All groups share one centre, and each spreads out both ways along 11 directions, with some noise.
In the rows, zero is written as 128.
Some rows, each with its group after it:
[ 91 147 106 139 116 130 104  90 130 140 141 137 123 113 108 121 108 145
 141 114 131 117 142 152 137] => M
[120 149 125 141 165 168 116 146 151 126 147 107 145 144 127 126 107 115
 128 125 150 154 158 140 118] => L
[105  83 136 150 126 139  73 127 108 137 142 159 133 132 137 145  86 163
 140 102 146 126 114 149 124] => L
[100 144  79 144 124 123 104 114 126 117 116 121 102 145 109 118 127 121
  88  99 138 138 151 158 109] => L
[144 137 156 135 157 124 150 130 162 143 127 131 134 135 126 114 158 115
 148 141 114 116 120 119 118] => M
[ 97  16 169 123 136 120 106 137  57 128 108 131 108 125 173 125 138 137
  53 143 164 155  54 101  77] => M
[110 119 129 143 144 126 136 154 131 107 150 129 140 143 172 113 133 103
  99 158 167 134  84 116 116] => B
[115 137 103 136 131 125 130 134 119 124 117 113 117 137 125 105 157 131
  97 118 126 137 133 129 111] => M
[114 133 143 110 125 143 143 108 133  93 149 116 112 114 141 122 136 128
 147 131 139 121 102  85 139] => B
[178 122 168 119 117 143 131 171 103  88 137 152 114 129 127 141 128 139
 128 152 108 120  80  78 142] => L
[108  34 119  99 123 103 140 102 111 121 162 105 155 132 233 150  94 147
 155  91 193 105  80 128 132] => B
[107 122 174 138 119 113 132 113  97 143 139 141 107 102 119 101 133 138
 121 153 119 100 104 125 114] => M
[ 96 142 112 130 171 162 116 143 146 131 132  85 129 139 132 109 133 112
 102 110 145 182 161 146  85] => L
[ 89 129 141 135 105 140 104 100  96  99 129 154 107  98 113 126 150 153
 122 132 131 154  49  77 107] => L
[ 31 186 111 180 145 172  95 110 134 133 155 144 143 118  97  85 139 118
  88 171 157 180 111 128 102] => B
[158  54 131 120 138 138  99 149 111 125 118 122 142 145 154 172  90 139
 148  89 162 134 132 131 131] => H
[104 133 145 115 137 156 122 134 126 101 149 112 102 111 141 129 101 109
 111 141 152 149 134 111 129] => H
[136 107 168 162 138 103 123 174 107 126 135 125  95 152 153  97 115 124
 116 106 152  54 159 155 116] => M
[137 137 157 138 129 129 137 120 149 121 138 153 111 127 128 125 118 107
 131 167 131  98 116 115 153] => L
[141 115  96 125 132 119 124 119 137 142 134 119 144 149 145 144 116 141
 130 103 129 125 131 160 119] => B
[151 157 113 214 107  55 138 151 118 146 141 191 142 174 121  87 143 108
  84 182 146  25  80 167 128] => B
[108  90 189 150 134 141 111 212  89  98 109 118 110 117 139  92 147 129
 130  95 165 121 181  97 120] => H
[133 152  93 144 136 135 117 106 151 133 136 138 143 149 110 134 118 129
 127 127 130 125 117 144 132] => H
[133 165 182 188 136 149  87 163 142 117 148 189 128 136  92 130 108 128
 163 142 132 109 102 113 124] => B
[115 123 151 132 113 135 109 114 133 107 139 150 102 114 127 144 101 127
 137 127 139 113 123 119 145] => M
[125 158 136 155 110 115 122 161 102 118 120 146 117 131 100 105 157 133
  91 140 104 128 112 127  97] => H
[ 74 141 190 136  89 122 115  87  92 110 175 150  74  75 124 107  94 147
 152 136 150  59 106 102 149] => H
[131 160 130 129 130 156 110 152 138  99 138 132 115 129 119 138 111 122
 122 128 117 159 126 123 117] => H
[125 126 134 133 173 160 119 135 170 123 125 106 140 147 137 137 121  93
 130 131 156 168 123 118 107] => L
[167 154  95 121 117 114 138 127 138 126 136 114 121 147 115 132 121 146
 140  90  91  92 163 159 135] => B
[107 143 136 130 131 157 120 130 137  90 134 119 120 115 122 129 121 108
 138 133 170 143 130  86 146] => M
[143 111  64  88 121 154 137 195  59  61 155  75 163 154 188 138 123 140
  69 113 168 197  79  95 100] => B
[171 157 109 136 125 113 142 127 122 140 136 126 142 142 108 125 127 133
 137 129 111  98 126 137 128] => L
[159 130 132 151 156 130 136 170 115 132 125 108 151 162 125 112 128 107
 113 140 166 102 145 127 122] => H
[167  83 136 107 174 150 129 171  91 169 148  97 180 154 157 139  94 145
 123 129 141 151 139 151 110] => L
[ 67 130 143 183 140 146  83 103 154 107 129 167 112 130 113 120 137 120
 123 132 168 143  74 108 100] => L
[106 154 162 184 116 136 100 109 145 115 158 191 120 122 101 120 109 140
 168 148 140  85  90 115 149] => L
[122  88 177 155 140 141 112 143 106 105 137 169  98 139 141 129 118  99
  61 210 155 129  42  96 109] => M
[105 150 136 149 126 134 117 112 105 133 122 129 100 113  87 102 129 111
  92 159 142 115 149 123 125] => B
[113  99 165 115 146 155 122  74 114 136 142 118 147 102 121 140 119 150
 175 128 156 141  78  80 116] => B
[ 81  78 153  86 111 140 121  92  89 104 150  96  72  89 167 123  85 143
 130  93 166  99 162 115 163] => H
[112  99 129 133 153 153 115 169  91 127 121  89 149 140 137 103 140 145
 128  91 167 148 162 120 115] => H
[149 114 145 129 133 132 117 125 133 134 139 142 127 132 130 154  86 120
 135 144 134 112 117 134 135] => M
[ 97 104 127  98 117 146 142  91  80  84 165  79  87 109 152  98 106 138
 120 118 206  64 152  73 195] => H
[106  99 137 155 146 126 113 138 113 137 115 136 120 145 133 108 141 118
  77 145 150 132 108 132  99] => L
[135 140  93 111  88 102 118 110  91 134 121 116 115 112 109 134 118 177
 151  62  97 103 173 156 140] => M
[101 187  50 147 113 120 110  58 124 189 153 130 165 127  76 123  96 161
 125 118 103 117 162 215 125] => M
[ 92  87 155 100 119 167 108 101 109  82 168 107 125  97 166 154  63 140
 177 103 195 132 118  84 149] => B
[117 142  67 151 115  92 151  26 138 146 148 118 109 148 118  88 129 133
 119 136 178   4 137 137 211] => H
[ 84 109 187 188 214 209  84 187 147 165 187 154 190 152 144 101  81 125
 133 182 181 158 132 154 116] => L
[ 84 108 143 123  99 125 115  87  96 133 129 148  99  93 122 129 105 134
 107 154 138 122 108 124 139] => M
[109 134 159 131 117 130 101 100 108 137 167 148 125 105 126 148  84 158
 159 116 119 124  97 138 106] => H
[ 71 194 138 167 146 152 120  97 148 144 154 140 140 112  84  80 161 145
 144 139 110 140 114 124 101] => B
[120 168 148 144 120 168 109 139 134  88 169 144 110 124 111 137  77 119
 137 147 146 121 133 118 147] => M
[ 87 104 160 129 147 134 107 161 165 132 125 142  91 125 162 125 112 114
 120 103 118 141 181 168 122] => B
[115  83 173 117 150 133 111 200 115 135  97 107 104 122 155 124 118 101
  97 110 125 174 190 158  80] => H

New rows, each followed by its group:
[103 155 118 140 114 145  76 106 140 137 120 161  94 114  81 137 133 174
 143  84  70 154 147 152 120] => B
[102 148 129 149 162 147 132 113 125 160 151 104 177 126 115 109 103 106
 134 158 185 132 138 134 112] => M
[107 134 124 148 145 132 114 138  99 121 127  98 132 139 120 109 139 124
 102 115 162 147 114 120  77] => L
[ 76 126 131 144 123 153  84 114 104 125 124 143 109 111 105 128 110 136
  93 130 142 162 133 133 119] => B
[108 120 127 161 146 132 132 143  80 133 143 122 160 145 136  98 132 103
  63 190 194 137  76 112  93] => B
[176 156  58  97 110 135 132 114  84 156 137  98 163 134  95 157  88 150
 110 127 106 152 149 166 131] => M
[164  75 144 166 185 158  81 179 168 108 144 156 134 201 167 166  94 117
 116 121 162 142  69 129  98] => M
[121 151 167 154 127 151 115 159  96 112 165 145 136 121 115 106 111 142
 137 150 145 110 110 101 128] => L
[ 98 138 126 165 131 130  97 130 119 148 128 146 149 130 103 114 134 146
 129 114 129 143 120 148  96] => H
[113 136 165 115 105  98 172  98 128 128  97 113  97  85 117  98 169  94
 142 153 148  86 150  80 161] => M
[226 131 104 106 147 129 160 176 104 127 135  97 160 169 135 151  99 105
 104 161 140 118 133 128 145] => L
[114 133 132 160 140 146 122 123 146 128 144 161 119 138 125 120  90  81
  85 208 169 102 132 140 177] => L
[128 106 139 112 141 149 122  65 122 139 117 110 114 112 102 146 102 112
 130 154 164 125 129 105 142] => B
[ 80  83 172 123 136 163 100 182  88  87 114 106 107 108 145 100 137 137
 129  86 171 154 171  88 123] => H
[110 161 110 129 112 140 121 102 107 131 149 105 147 109 100 125  94 130
 148 123 168 117 159 130 147] => M
[128 109 152  98 150 155 141 110  85 127 188  65 138 115 158 119  58 131
 153 120 205  79 150 108 149] => H
[105 172 122 129 130 160 108 118 152 113 164 127 119 120 115 140  86 123
 143 122 130 143 146 135 132] => H
[ 85 175 124 194 144 167  73 150 184  89 140 175 105 154  98 110 140 130
 126 114 119 152 119 134 111] => L
[144 154 108 168 151 114 137 126 115 166 147 113 171 159 107  93 126 128
 127 133 163  70 147 154 122] => H
[ 80 133 123 134 130 130 118  96 173 130 114 137  98 121 127 115 148 124
 131 109 116 130 145 138 132] => M
[ 53 172 113 217 141 151  55 151 151 106 131 168 108 155  93  86 156 149
 110  78 126 145 126 156  69] => L
[155  83 107  81 121 103 144 122  96 155 111 102 114 128 154 146 123 141
  94 117  96 125 157 159 138] => L
[ 76 162 139 207 125  79 131 119 120 142 127 148 104 137 109  39 193 133
  97 130 142  45 121 145 104] => M
[116 154 124 133 139 122 150 129 114 140 162  91 146 130 137  92 124 134
 140 112 145  88 153 145 115] => B
[147 119 127 137 146 100 143 136 116 163 145 113 159 144 145 109 130 141
 138 107 130  90 131 158 104] => B
[144 126 129 128 124 133 106 139 126 127 136 129 117 131 125 146  96 149
 151  82 117 116 156 149 130] => B
[142 161 139 158 142 110 136 122 133 166 147 141 147 138 114 122 117 109
 104 177 117 120  93 159  82] => H
[140 183 143 166 143 130 145 156 112 143 157 126 153 140 100  81 151 132
 117 158 121 100 121 125 105] => L
[131 122  86 143 130 137  89 154 112 121 116 138 127 157 119 132 141 170
 100  82  98 157 119 153  92] => L
[179 152  66 134 138 112 131 161 105 144 125  86 144 171 115 120 114 130
  90 101 119 113 178 183 108] => L
[124 175 122 146 132 121 135 112 152 135 164 120 133 132 120 108 115 137
 166 106 129  74 160 154 137] => B
[147  84 117 133 142 136  78 160 137 137 124 158 147 162 147 179  96 152
 139  85 115 172 105 157 105] => B
[146 116 136 121 128 126 144  98 110 125 136 109 131 124 126 126 116 121
 137 143 161  97 106  99 137] => B
[111 123 122 154 100  82 117 100 107 141 116 142 110 124 114 101 146 154
 140  88 130  63 140 144 133] => M
[112 151  77 143 125 130 107 114 162 112 117 146  97 147 117 127 156 143
 104  98  94 144 125 150 127] => M
[144 107 142 112 111 128 126 122 106 123 129 136 113 115 128 153  99 133
 125 141 125 120 117 123 137] => M
[ 95 104 125 166 149 121 103 121 140 133 124 145 121 151 140 111 138 123
 110 118 162 116 105 138 109] => M
[117 118 125 123 126 135 120 114 111 121 140 116 115 129 136 130 102 123
 108 133 154 117 129 126 138] => H
[113 105 119 135 143 142 111 136 121 125 118 130 123 143 142 134 119 101
  74 159 158 163 112 126 117] => B
[127  94 135 137 122 131  98 115 150 123 126 166 107 137 132 155 112 142
 131 119 118 125 107 138 141] => L
[179 171  75 120 107 144 119 183  99  77 163 103 146 156 124 144 103 158
 132  82 121 132 137 128 129] => B
[147  74 123 100 147 130 135  86 121 142 132 113 137 138 157 156 128 142
 131 127 141 136  70 106 126] => H
[117 131 134 141 139 130 118 133 136 125 134 123 123 132 128 118 125 126
 141 108 152 112 137 123 126] => M
[131 123 136 140 134 156 104 134 111 113 139 136 153 133 118 142 120 153
 154 111 143 148  83  94 112] => H
[101 115 136 148 132 137  93 147 100 134 132 144 126 131 126 122 115 137
  99 131 143 150 117 139 103] => B
[131 106 155 157 122 121 100 166 107 129 118 146 130 135 122 130 105 131
 142 101 153 106 153 141 121] => H
[ 95  88 120 131 166 164 104 119 174 115 121 127 101 152 163 150  92  71
  75 162 184 169 133 143 134] => M
[ 96 123 102 149 123 132 112 102 120 112 119 132 146 133 118 128 147 128
 133 118 181 139  92  87 129] => M
[146 147 127 136  99  86 130 113 135 124 128 131  96 124 113 128 120 139
 157  84 111  63 160 147 131] => L
[121 138  89 138 149 165  93 136 153 110 137 144 131 160 123 142 145 155
 102 110  91 193  74 134  90] => M
[178 132 110 138 108 123 113 135  82 143 155 152 136 147 106 152  71 150
  92 157 102 104  99 167 119] => M
[107 103 186 130 133 104 150 119  94 152 116 132 105 101 133  86 167 127
  97 164 116 105  96 109 100] => M
[134 156 103 118 127 172 123 117 171  80 124 141 100 132 115 161 108  78
  95 183 145 170 111  98 167] => M
[168 124 153 110 120 138 123 125 187  97 125 160  97 133 134 175 124 137
 184 110  85 127 102 100 153] => L
[144  96 220  99 147 133 156 153 154 104 128 126  75 110 164 122 148 118
 151 132 105 108 118  77 130] => H
[109 130 150 106 130 149 117 122 191  88 110 138  49 116 134 144 128  93
 117 133 107 144 158 117 158] => B
[ 77 119 190 133 130 149 121  96 110 134 146 155 110  86 123 116 124 123
 112 190 128 147  73  97 112] => M
[106 117  98 125 124 122 105 142 160 128 101 148  80 146 137 137 145 129
  77 105  80 165 152 176 120] => B
[153 158 135 124 121 119 147 114 114 132 145  96 114 119 105 107 110 135
 150 108 129  66 182 141 144] => B
[134 128 146 112 122 176  97 159 112  91 163 126 102 121 137 159  50 125
 119 128 142 145 147 131 142] => M
[180 145 122 113 130 111 150 150 108 148 130  89 149 136 117 125 118 133
 152  99 127  93 178 140 130] => M
[162 124 139 147 135 115 125 154  86 149 148 122 134 147 124 121 104 138
  98 140 124  97 127 161 100] => M
[129 149 128 148 130 148 113 141 101 117 139 139 142 130 102 119 148 148
 114 141 125 154  72  95  99] => B
